All groups share one centre, and each spreads out both ways along 15 directions, with some noise.
In the rows, zero is written as 128.
Some rows, each with its group after it:
[125  91 135 163  85 123 142 150 153 135 177 134 155  81 172 129 175  89
 158  80 133 112 168 145 124  83 132]
j543
[141 148 177 152 125 112 101 110 148 117 106  71 136 207 112 173 104 147
 117 138 136 121 106 141 110 153 110]
j543
[116 113  84 120 156 125 132 109 116 139 112 134 123 141 127 114 134  92
 140 100 109 134 153 112  96 118  85]
j543
[113 160 128 159 134 175  57 163 114 132 131 103 119  46  50  80 140 107
 147 144 116 135 121 154 168 124 148]
j879
[160  96  75 115 159  81 165 128 153 116 135 180 101 166 155 134  91 118
 131 106  94 122 179 134  96  95 125]
j305
[167 122 120  76 175 105 143 116 109 155 133 135 136 188 217 145  67 133
 123  44 126  80 124  89  69 105 102]
j305
[167 128 139 111 136 132 117 172 136 167  91 108 141 129  80 129 116 118
  77  84 156 121 142 154 111 147 138]
j928
[189 136 117 142  92 129 180 187 178  85  65 121  97 143 109 147 113 179
  96 172 128 188 130 150 154 176 138]
j543
[140 129 159  97 150  77 132  93 128 131 130 179 147 175  94 154  93 124
  91 140 107 111 124 120 112 142 152]
j305
[150 129  86  78  91 129 203 175 172 110 120 156 149 132 152 161 106 197
  99 129 140 162 155 135 138 144 105]
j543
[162  76 128 169  48 133 208 179 183 109  47 142 143 155 106 156 115 120
 178  72 122 162 141 132  98 103 151]
j543
[149 115 145  75 155 146  86 161  85 192 157 158 163  36 123 141 137 105
 137  78 127  69 178 122 168 116 113]
j928
[ 67 112 143 114  79 160 130 142 120 146 130 169 125 102  86  90 106 129
 192 110  93 147 115 137 161 118 127]
j879
[147  74 152 145  88 152 147 128 118 173  55 146 147 152 109 154 120  91
 173  91 104  96 149  99 119 112 126]
j305
[ 42 129  76 110 160 156  98  78  67 182 184 122 137  82 162  77 157  63
 118  86 130 128 139 114  93  51 108]
j543
[146 131 129 135 214 113  83 187 115 144 168 129 120 114 131 117 106 133
 146  73 147  72 121 148 122 100 143]
j305
[115  98 161 123 123  92 154 143 148 111 139 147 131 163 123 143 127 157
 161 111 170 112 105 144 127 137 152]
j879
[144 106 107  71 119  94 126 140 168  95 179 142 136 107 164 130 110 134
 203  61 138 106 151 145 123 151  93]
j928
[137  96 123  99 160  81 148 165 136 126 165 182 100 129 147 128 113 146
 159 103 121 111 156 151 152 133 111]
j879
[130  83 101 124  94  96 147 139 180 103 187 162 129  93 142 125 153 113
 178 117 127 111 193 164 147 119 123]
j543
[160 119 139 111  60 150 141 166 170 189  91 116 192 165 106 185  61 120
  66  70 117 132 158 163  90 102 132]
j305
[119 166 186  99 122 130 101 113  92 134 127 151 126 113  61  90  96 123
 148 102  67 145 145 117 145 121 116]
j879
[ 64 123 108  88 135 154 174 149 118 162 151 128 178 143 148 115 173 178
 130  85 168 105 155 111 122 119  32]
j305
[ 94 111 121 104 115 139 160 113 105 149 112 129 135 157 157 150 113 146
 119 115 158 141  99 114 114 111 133]
j879
[115  85 151 109  38 146 149 100 160 216 119 115 204 160 143 126 166  59
  92  56 108  89 207 138  86 138  43]
j305
[167 130 116 102 131 147 147 154 119 156 102 153 155 103 140 133  99 126
  88 105 125 118 116 104 111 122 160]
j928
[155 103 103 103 113 117 116  87 156 103 102 103 118 139 108 177 132 126
 142 170 162 125 141 138 140 175 129]
j879
[112 101 133 127  85 143 161 156 149 146 141 166 153  97 100  94 172 130
 160 112 118  97 187 135 156 127  97]
j879
[109 148 143  89 133  82 146  65 135 109 183 172 148 141 174  62 141 106
 106 123 103 112 101  98  86 177 124]
j305
[142 133  95  78 106 113  93 102 146 129 137 105 107 134 148 145  72  95
 132  99  85 169 151 159 118 157  80]
j305
[ 94 135  67 134 175 119 143 192 150 112 183 140 133 126 149 139 126 178
 135 117 130 142 149 159 134  93  76]
j928
[ 92 140 166 191 123 137 143 163  82 101  60 133 127  83  50 162 190 113
 147 153 108 249  93 105 167 144  98]
j879
[100 112  51 111 126 142 107  65 127 130 121 152 137 108 130 152  90  79
 116 179 119 148  78 119 102 117 195]
j543
[128 145 125 148  98 141 165 156 143 118  91  80 152 146 158 175 159 143
 100 110 129 203 131 122 115 148  40]
j305
[144 147 146  88  71 108 153  89 152 112 143 127 156 129 171 128 129 118
 107 107 106 157 142 114 106 169  91]
j928
[180 164  93 145 185 126 103 209 134  69  81  98 111 100 113 171  89 141
 163  91 108 206  83 130 126 166  87]
j879
[116 143 203 130 163 116  96 151  51 141 139  84  40 126 131 111 129 154
 164  90 153 154 130 142 179  92 109]
j305
[108 127 113 127  99 187 141  96  95 182  76 110 116 133  96  69 152 106
  93 142 119 122 164 106 123  96 122]
j543
[139 124 149 101  94 124 153 115 124 118 114 132 114 119 111 132 152 152
 136 151 131 140 176 120 168 145 103]
j928
[124 137 114  56 106 145 123  88  96 194 136 165 187  65 103 144 151  87
  39 143 101 134 198 113 143 132  99]
j928
[ 90 116 155 155  78 120 142 120 148 128 144 113 151 137  92 147 173 127
 129 132 140 149 175 157 141 105 101]
j928
[159 121 148 144 123 101 135 117 149  85 139 123 132  94 113 127 196 125
 124 165 183 107 138 125 142 163 173]
j305
[121 116 147  89 149  99 109  79  81 163 145 145  62 128 112 107 123 112
  90 162 132 127 173 148 163 105 161]
j879
[154 124 137 122  72 151 152 167 169 116 115 138 157 100 104 108 116 142
 156  97 128 118 137 136 129 132 153]
j543
[174 149  90 128 185 149 107 162 126 116 133 110 134  79 148 111 145 135
 122 122 159  90 114 110 121 139 140]
j879
[116 134 187  89  61 151 170 106 114 163 126  94 143 147 170  88 147 150
 102  78 178 114 132 110 113 114 126]
j305
[140 111  55  93 103 131 142  94 153 102 129 131 137  66 155 111 165  76
 137 132 136 155 144 115 110 167 121]
j928
[121 121 124 145 127 100 119 136 158 118 168 152 161  72  87 108 191  83
 107 140 127 129 159 156 135 153 130]
j928
[123 138 101  60 114 102 175 144 182 105 138 128 160 151 102 123 131 167
  83  95 175 158 152 155  96 169  97]
j928
[161 140 152 101  94 112 113  99 143 114  94  95  88 142 127  91  96  93
 129 100 121 166  97 140 104 190 142]
j928
[142 131 180 123 174 149 140 161  75 184 107 120 133 128 148  71 172 132
 104  74 174  58 115  91 121 132 121]
j305
[163 145 109  91 150  73 124 151 132  84 162 133  69  87 125 147 112 142
 123 121 114 205 185 171 167 131 102]
j879
[131  91  80  84 152 106 141 115 127 112 139 195  93 114 136  97  89 111
 193 107 114 105 126 118 125 119 166]
j928
[196 101 162 120  92 115 138 142 164  77 135 142 103  94 144 112 133 153
 213 134 154  69 131 124 169 172 184]
j543
[ 76 141 126 148 126  95 153 134 166 109 193 165 130 155  97  82 128 148
  98 148 124 136 143 172 115  87 164]
j928
[110 119  87  75 115 141 130 118 139 144 108 155 106 150  96 107  64 138
 138 134  96 137 131 144 132 142 122]
j879
[ 87 139 123 167 148 103 142 110 105 125 113 139  90 153 109 117 145 103
  74 170  95 207 120 135 124 119 119]
j543
[125 119  92 114 112 161 169 191 152  86 120 135 100  88 129  60 145 176
 230  83 139 130 139 123 149 142  94]
j879
[ 98  98 141 109 103 142 147 122 108 115 104 141 135 125 102 175 127 160
 207 122 157 137 117 108 159 116 126]
j928
[142 122 161 140 181  84  74  76  53 174 131 173  83 100 101 134 132  38
  81 164  66 138 162 119 154 109 157]
j879
[119 129 103  96 200 113 142 154 120 153 103 110  96 195  63 118 139 187
  73 138 183 112 181 157 136 133  81]
j543
[111 116 123 166 115 132 137 121 148  73  76 104 120 140  50 150 155 147
 172 180 175 155  93 132 138 149 169]
j543
[139 154 182 144 128  86 160 170 140  93 112 166 146 145  93 150 133 153
 117 126  79 187 128 124 144 176  76]
j543
[122 122  93 136  97 175 130 136 130 118 114  68  77  99 172  70 149 124
 170 104 153 151 131 135 129 120 112]
j305
[ 82  84  99 153  88 143 158 139 137 148 106 158 132 135 135 127 122  95
 161 105  99 161 115 135 115 106 118]
j879
[112 122 125 141 115 132 129 106 105 120 119 123  85 114 135  98 135 106
 147 137 116 163 124 123 134 106 145]
j305
[117 155 143 120 119  78 146 106 166  81 197 173 158 125 128 111 145 147
 111 169  99 129 142 136 133 157 124]
j928
[132 122  78  93 131 146  96 121 160 103 162 107 157  78 126 160 150 145
 150 160 178  96 136 141 153 161 129]
j543

New rows. What belongs after each?
[160 105 130  81 116  82 154  30 105 135 109 155  66 147 143 103 137  78
  83 166 121 136 171 110 121 148 158]
j305
[ 91 149 132 133 136 132 127 163 116 113 138 146 158  78  90 136 149 128
 134 112 117 192 110 131 142 132 102]
j543
[118 118  84  69 167 112 145 104 128 129 135 173 122 143  97 114 117 152
 117 157 148  98 148 122 129 136 140]
j305
[119 140 153 115 103 126  98  80 120 107 110 105 110 100  77 131 158 116
 118 188 146 162 117 136 165 182 147]
j305
[ 69  83 148 128 117 121 130  80  89 147 130 128 104 147 116 157 182 131
 159 169 158 128 149 124 175 124  98]
j879
[166 114 160 146  71 157 147 157 129 136  71  88 100 130 135 150 134 146
 138 127 147 150 137 131 158 134 129]
j543
[169 121 178 160 149  95 121 152 129 127 119 122 106 149 132 147 146 135
 109 147 138 110 138 145 151 156 134]
j543
[132 109  88  52 168 146 178  92  85 154  90 158  96 137 109  70 137 162
 106 143 201  70 147  82 121 112 184]
j928
[122 155 121 144 160  99  95 151 142 117 180 122  80 128  94  66  99 120
 118 105 100 143 168 188 123  84 137]
j879
[156 117 162 109  90 136 156 161 110 144 124 148  82  94 162  65 109 126
 163  68 106 130 150 126 147 103 145]
j543
[127 178 144  92 151 117 145 166 132 117 158 158 172 121 115 119  92 170
  82  95 130 141 105 121 106 117 144]
j879
[105 160 170 152 140 122 102 161 126 144 174 127 204 127 129 163 105 122
 106  68 112 131  96 134  93  87 126]
j879
[129 108 144 169 127 136 135 199 130 135 102 115  87 145  90 146 119 159
 159 115 131 149 158 170 167  91 113]
j928
[151 105 121 111 124 149 107 116 125 146 107  90 125 128 140 140 130 115
 156 103 166  86 141 121 121 129 131]
j305
[ 64 134  78 115 187 145 152 147 116 110 136 127 146 157 112 153 138 209
 142 147 195 125  98 117 128 103 107]
j928
[ 90 133  87  90 133 140 141 121 112 117 126 112 148  84 145 135 174 119
 128 107 162 187  99 109 121 163  74]
j928
[ 93 140 158 150 128 120 168  93 110 144 144 187 189 140 118  84 160 100
  86 126 100 105 122  79  78  90 156]
j879
[145 104 133 132  87 140 140 121 151 105  72 142 145 124  66 176 135 139
 155 183 141 129 120 119 157 171 155]
j543
[ 94  91 147  89 108 121 140  90  87 204 180 156 143 113 169 151 164 111
  90 125 133  94 208 130 157  78  95]
j879
[ 99 169 175  98 170  57 119  61 105 102 182 120 142 162 148 154 166 141
  65 152 147 153 116 117 121 171  84]
j305
[136 100 100 129 152 174 104 157 139 195 104 138 168 125  94 113 144 120
  89 158 159  22 124 134 132 155 156]
j879
[150 142 128 113 125 111 128  67 114 101 120 120 146 109 145 168 142 103
 110 147 137 151 121  90 108 133 144]
j879
[133 129 125 157 175 116 112 155 106 128 137 102 105 113 142 147 152 123
 104 127 162 146 116 142 132 108 136]
j879
[133 133 126  76 120 109 104 103 133 121 152 157  99 110  99 101  74 125
 138 139 114 126 130 154 145 136 176]
j879
[134 132 164 142  96 112 122 157 182 103 175 118 159 126 104 102 127 138
 168  81 144  90 147 165 113 114 151]
j879
[ 89 121  79 114 156 116 177 116 115  99 120 200 137 118 130 122 129 134
 135 153 124 165  68  86 113 136 152]
j928
[124 152 110  95 103 134 155 191 168 138 171 113 114 141 136 101  76 188
  64  97 156 153 152 198 124  91 145]
j543
[ 96 134  99  91 153 138 140 131 120 111 174 126 111 123 155 113 135 196
 160 133 167 103 150 125 149  94 108]
j928
[ 79  98  88 135  72 148 159 105 162 154 100 141 174 157  88 156 145 112
 101 165 119 145 149 141 116 133 104]
j879
[103 108  54 116 139 121 136 139 158  87 118 132 121 139 124 153  97 130
 182 113 136 172 100 145 108 139 112]
j928
[123 138 151 110 148  95 138 156 126 125 167 146 142 133 136 159 123 166
  98 127 148 137 124 150 146 133 122]
j543
[104 152  93 133  96 152 146 124 155 132 128 128 188 112  91 160 148 135
  50 183 132 166 144 141 125 118 131]
j928
[127 110 142 147 149 102 156 151 130 131  93 196 122 169  66 135  83 128
 128 140 101 129 106 131 120 114 184]
j928
[ 98 114  96 124  79 149 129  79 161 125 106 110 125 170  98 105 107 114
 151 140 124 127 126 140  99 124 141]
j879
[164 102  85 116 180 122 110 134 145 135 102 147 146 122  74 126 127 102
 118 130 163  71 127 130 103 150 176]
j928
[140 162 103 102 125 135 183 185 141 114 161 143 129  85 207  55 132 152
  89  78 129 163 106 121 104 142 118]
j305
[ 89 105 133  84 119 119 141 155 130 168 135 178 109 153  79 112  86 154
 119 130 119 129 142 174 160 128 130]
j879
[ 89  93 152 126  76 101 164 133 170 121 148 151 129 166  86 116 134 148
 170 113 128 129 177 170 144 121 102]
j879
[175 129 138  85  96 137 133 172 138 138 138 141 162  86 183 156  79 126
 144  52 104 130 123 123 124 134 120]
j928
[165 141 189 137  89 150 146 173 159  82 111  98 159 108 104 110 164 185
 195 101 177  89 120 111 148 166 133]
j543
[ 97 101 156 126 120 123 116 101 106 175 155 127 127 158 165 139 106 100
 132  90 133  96 125 136 109  77 142]
j879
[151 108 135 130 103 126 141  85 100 134  77  90  75 129 126 130 164  98
 121 134 148 163 179 118 137 117 118]
j879
[ 86 158 102 113  91 180 160 158 121 109  76  98  94  87  34  93 165 187
  83 197 187 225 119 155 184 150 148]
j879
[115 100 123  83  99 118 166 104 121 139  91 137 124 104  93  88 170  85
 117  86 174 162 133 122 107 159 138]
j928
[127 131 149 110  87 120 109 142 157 130 166 140 170 100 108 146 105 117
 155  88 102 127 154 156 132 118 118]
j879
[103 128 131 119  78 135 104 140 170 126 182  88 193  77 153 149 180 106
 149  84 137 135 152 155 131 169  47]
j305
[ 80 132 167 200 120 155 178 126  82 129  80 118 125 157 131 145 197 152
 110 174 140 178  98  83 142 101 109]
j928
[106 141 115  96  99 123 114 127 175 103 150 119 134 148 102 118  85 149
 162 117 112 140 125 162 126 162 101]
j305
[117 135 112 128 154 114 120 147 134 115 147 135 127 131 144 117 105 124
 142 100 121 139  90 134 106 134 125]
j928
[113  94 118 104 110  94 128 105 173  91 140 130 146 155  89 172 130 135
 198 120 144 123 164 152 133 149  93]
j928
[ 64  98 107 139  83 170 186 140 138 149 118 170 149 117 102  74 177 135
 134 149 145 116 127 125 135 118 142]
j879
[149  97 111 120 126 144 119 139 101 182 110 145 107 102 146 146 107  94
  82 144 130 126 126 137 145 105 184]
j543
[ 63 104  65  58 159 149 158 119 115 146 129 168 159 120  47  82 154 155
 167  95 176  91 174 110 118 100 106]
j543
[103 141  72 106 132 131 108 147 156 105 150 101 114 118 119 114  91 137
 133 114 143 169 104 171 116 134 128]
j928
[ 52 127 156 114  78 156  69 127 127 164 164 120 158 126  89 153  75 125
 187  93  95 132 117 172 153 101 100]
j879
[128 156 121 153 193 161 129 185  71 169  69 172 166  75  73 147 167 110
  48 162  91 169 105  87 149 148 104]
j879
[165 100 132 144  77 132 183 153 138 137  95 144  90 114 154  79 131 101
 132  90 108 149 163 129 122 107 146]
j305
[152 120 116 102 146 120 144 180 117 140 120 206 135  84 116 123  80 119
 131 102  96 138 105 122 135 124 173]
j928
